There are 5 ways to turn a row about zero (a turn may also mirror it). The second row of each pair is the first, turned, with some noise. The first 45 pairs use one turn. New pairs use 3 turns, one after the other, and a turn may come again.
In the rows, zero is written as 128.
Known pairs, each followed by its turns in order:
[100 131 102 161 168 122 162 159]
[122 165 159 129 109 180 100 130]  J

[107  72 106 137 194 110 160 136]
[ 89 143 100 104  97 130 130  53]  G

[115 161 135 138 131 121  95 102]
[120 131 143  98 156 104 138 145]  E

[176 101 130 154  89 139  73 143]
[165 141 107 135 185 100 141  79]  J

[136 207 106 148 148 136 137 137]
[137 116 183  73 105 155 142 113]  J

[108 145 128  89  88 115 130 160]
[ 84 117 129 128 157 137 171 144]  J

[166  98 199 183 136 179 146 113]
[ 77 137 173  98  71  72 119 172]  G

[122 123  90 151 191 117 128 153]
[113 126 142 162 123 128  58 149]  F

[108 113 146 156 113 109 134 137]
[121 144 115  90 112 117 119 138]  D

[148 133  93  80 110 161  74  90]
[144 122 167 166 169 175 179 138]  D

[121  87  67 105  77 115 120 168]
[101 174 143 145 205 117 137 155]  J

[105 146 178 110  92 167 170  89]
[142  59 123 165 105 136 162 170]  J

[114 188 140 111  78  80 164  82]
[144 125 211 152 128  80 103 165]  E

[147 111 130 145 120 139 140  86]
[123 133 112 143 122 121 144  86]  F

[120 111 128 160 120 117 109 102]
[134 131 147  96 114 155 121 138]  D

[181 113 161 106  92 124 112 125]
[114  69 159 130 132 130 118 162]  G

[118 145 115 122 135 163 139 134]
[130 125 168 140 117 132 140 131]  J

[109 125 140 138  88 135 155 145]
[131 130 159 113 156 153 152 116]  F

[174  97 135 147  95 159 119 163]
[153 121 130 167 185 129 123  91]  J

[ 56 156 118 145  87  61 102 125]
[132 126 189 149 167  78 176 182]  F

[ 96  91 177 102 110 108 175 155]
[129  80 130 133 176 187 163 139]  F

[113  96 175 138 152  95 160 150]
[ 85  82 129 149 156 168 135 142]  F

[125 153 148 133 122 134 160 119]
[100 132 138 142 118 105 110 137]  D

[115 189 147 157  66  88  94 146]
[128  72 190  77 116 112 134 181]  E

[112 154 151 116 125 150 129 116]
[128 161 140 113 127 123 125 156]  E

[134 128  85 130  67  98 204 130]
[131  93 182 174  84 124  70 103]  E

[115 151  92 106  95 154 115 144]
[ 88 130 135 114  80 106 128 130]  E

[ 94  95 154 148 181 145 185 129]
[105 115  75 142  56 134  92 135]  D

[181 127 102 100 114 132 161 165]
[147 164 121 169 145 102 127  80]  D

[107 136 156 112 156 146 172 137]
[127 169 165  95 120 143 112 111]  G

[122 134 164 137 136 135 124 151]
[136 131 120 115 131 156 136 156]  E

[154 119 146 117  97 165 122 164]
[152 132 110 104  73 145 135 132]  E

[153 132 142 136 181 137 144 120]
[ 94 131  90 142 121 139  97 123]  F

[143 119  86 135  64 135 160 142]
[102 127 158 185 162 124 168 124]  G

[121 105 115  86 132 161 138  88]
[116 135 138 165 102 158  84 123]  G

[147 120 131 148 101 168 135 119]
[109 133 153 154 109 112 140 159]  G

[111 139 149  94 117 148 139 103]
[ 84 130 132 154 131 132 148 149]  D

[142 183 153 172 151 123 145 137]
[141 115 120 104 158 134  82 177]  E

[111 200  99 134 119 203  84 151]
[150 137 210 122 114 113 204  93]  J

[217  97 102 148 122 102 151 151]
[ 50  81 125 119 144 139 182 133]  G

[123 151 102  94 157  64  94 193]
[177  85  89  90 163 172 168  90]  G

[128 143  93 147  84 163 147 119]
[144 155 177 149 107 106 142 147]  D

[178 108 133 172 105 106  72 149]
[ 91 112 170 108  59 108 141 118]  F

[144 122 157  86  86 118 117 175]
[147 106 141  86 108 168 169 157]  F

[ 95 163 175 205 147 147 159 123]
[110 106 139 109  83  95  56 181]  D

New pairs. What belongs after each?
[140 107 111  96 117 109 139 176]
[120 149 105 118 127 144 121 187]  G E G

[ 98  96 178 172  67 124 166  93]
[196  61 184 113 121 118 145 117]  E G G

[ 78  83 164 163 172 111 106  95]
[169 200 127 179 148 137 120 151]  G D E

[169 168 128 142 121 139 151 166]
[141 164 100 146 133 106 178 113]  D D E

[130 135 105 113 133  92 169  90]
[155 139 164 136 156 165 135 102]  J E F

[149  72 185 145 170  76 114 102]
[115 118  76 110 187  85 130  67]  F E F

[109 165 155 135 123 119 144 143]
[139 153 136 128 152 108 164 143]  J D G

[117 147  70 124  48 123  86 148]
[163 117 158 151 191 188 107 168]  G J D

[158 101 137  85 126  83 136 160]
[174  86 163 147 122 108 146 159]  D G D

[145 187 126 107 111 131 152 123]
[142  89 142 134 133 180 132 107]  E E F

[140  74 194  92  98 203 194  70]
[ 83 135 148  78 171 112 169   9]  F D F

[ 80  79 113 121 124 119 113 146]
[182 142 122  84 133 136 132 139]  J F G

[123  72 106 126 108 123 170 129]
[144  90  83 137 115 111 148  99]  J D E

[130 121  73 176 205 148  83 150]
[162  80 169 202 113 168 165 141]  F F E

[ 98 164 110 129 121  91 157  96]
[146 151  82 123  77 123 139 132]  J F E

[143 115 141  94 116 133  71 128]
[149 121 102  95 109 140 149 173]  E D J

[115  99 114 100 184 179  79 168]
[ 94 113 183 171 130 197 164 126]  J J G

[ 94 134 142 127 127 147 129 132]
[147 136 126 163 135 134 138 139]  D E J

[185 118 155 154  96 161  77 139]
[136 113  94  85 141  77 156  76]  J D F

[143  92 158 125 118 148  87  90]
[ 87  88 171 112 123 111 123 123]  G D J

[154 153  99 111 146 190 178  90]
[107 119 114  65 140  80 138  65]  D G D

[ 87 115 144  84 180 111 144 114]
[116 149 102 152 122 145  63 159]  J J E

[145 135 114 130 129 131 151 109]
[131 102 109 122 147 133 126 123]  G F D

[187 127 145 144 105 121 152  95]
[ 88 155 119  91 131  92 119 161]  F D D

[129 151  95 119 165  71 138 121]
[109 129 173 174 138 161 107 142]  J J E

[ 95  96 113 133 114 177 102 122]
[114 136  77 100 123  93 152 115]  J D J

[138 135 133  61 104 116 109 119]
[173 146 122 159  92 164 118 123]  J E J

[117 172 153 105 135 166 124 107]
[141 110 125 125 134 127 182 162]  F F G

[125 115 162 167  85 124 138 117]
[130 102  89 114  99 120 122  90]  D D D

[ 57 152 125 104 133 112 110 175]
[157 101 135  88 140 110 124 201]  D D J

[112 197 170 126 118  93 141  87]
[135 100 166 189 111 117 190 123]  F D F

[131  74 145 155 122 126 126  71]
[138  86 108 146 167  97 113  82]  G G E

[105  81 149 167  75 125 142 166]
[145 159  50 130 126 149  97 132]  D G E

[ 68  85  93 140 164 132 107 102]
[127 183 142  79  89 130  93 107]  E F J

[105 113 130 177 152 143 140 118]
[119 104 143 108 129 179 119 109]  G F J

[141 174 182  98 110 133 197 123]
[162 124  77 120 104 175 146 191]  F F G

[144 158 155 122 111 147 155 115]
[172 101 149 129 133 111 121 140]  J E J

[118 166 103 115 153 174 196  98]
[106  66 115 141 111 160 194 130]  J G F

[147 112 104 111 115 126 131 123]
[145 115 113 116 121 152 116 145]  E F J

[141 106 143 105  71  97  78 105]
[115 115 136 170 110 188 128 172]  G D G

[159 152 154 120 168  90 125 138]
[120 160 159 171 114 131 103 103]  E G E

[198 127 130  73 124 100 150 104]
[171 147 113 125 152  61 104 167]  J G J

[143  96 131  74 138 131 136 160]
[139 100 141 106 170 112 116 168]  E D G

[133 102 135 116 154 142 110 122]
[135 152 100 122 127 150 129 109]  F D F

[ 81  81 136 154 150 116 125 104]
[168 119 158 104 164 134 112 166]  J F G

[117 197 146 123 117  83 124 134]
[113  94 100 132 133 189 125  90]  D F E

[ 97  77 110 167 129  95  88 139]
[107 118 135  81 116 191  95 121]  G E D

[134 182 150  78 119 120 160 101]
[137 155 131 147 152 187 171 105]  G E G

[116 134 128 119 131 136 152  98]
[118 112  99 144 142 136 123 133]  D F F

[ 78 120 150  94 159 129 164 129]
[142 110 156 138 155 125 155 189]  F G J

[ 98 129 153 112 136 146 156  77]
[ 83 142 133  98 142  99 105  98]  J G G

[ 94 107 137  98 127 136 123 117]
[125 151 148 103 128  96 129 116]  D D D

[169 132 138 116 166 135  97 146]
[172 141 171 129 141 129 138 114]  D G F

[127 143 186 157 125 131 144 143]
[160 142 114 128 131 177 162 138]  J G J

[129 203 166 187 148 141 141 152]
[100 141  71 184 182 163 129 128]  D F J

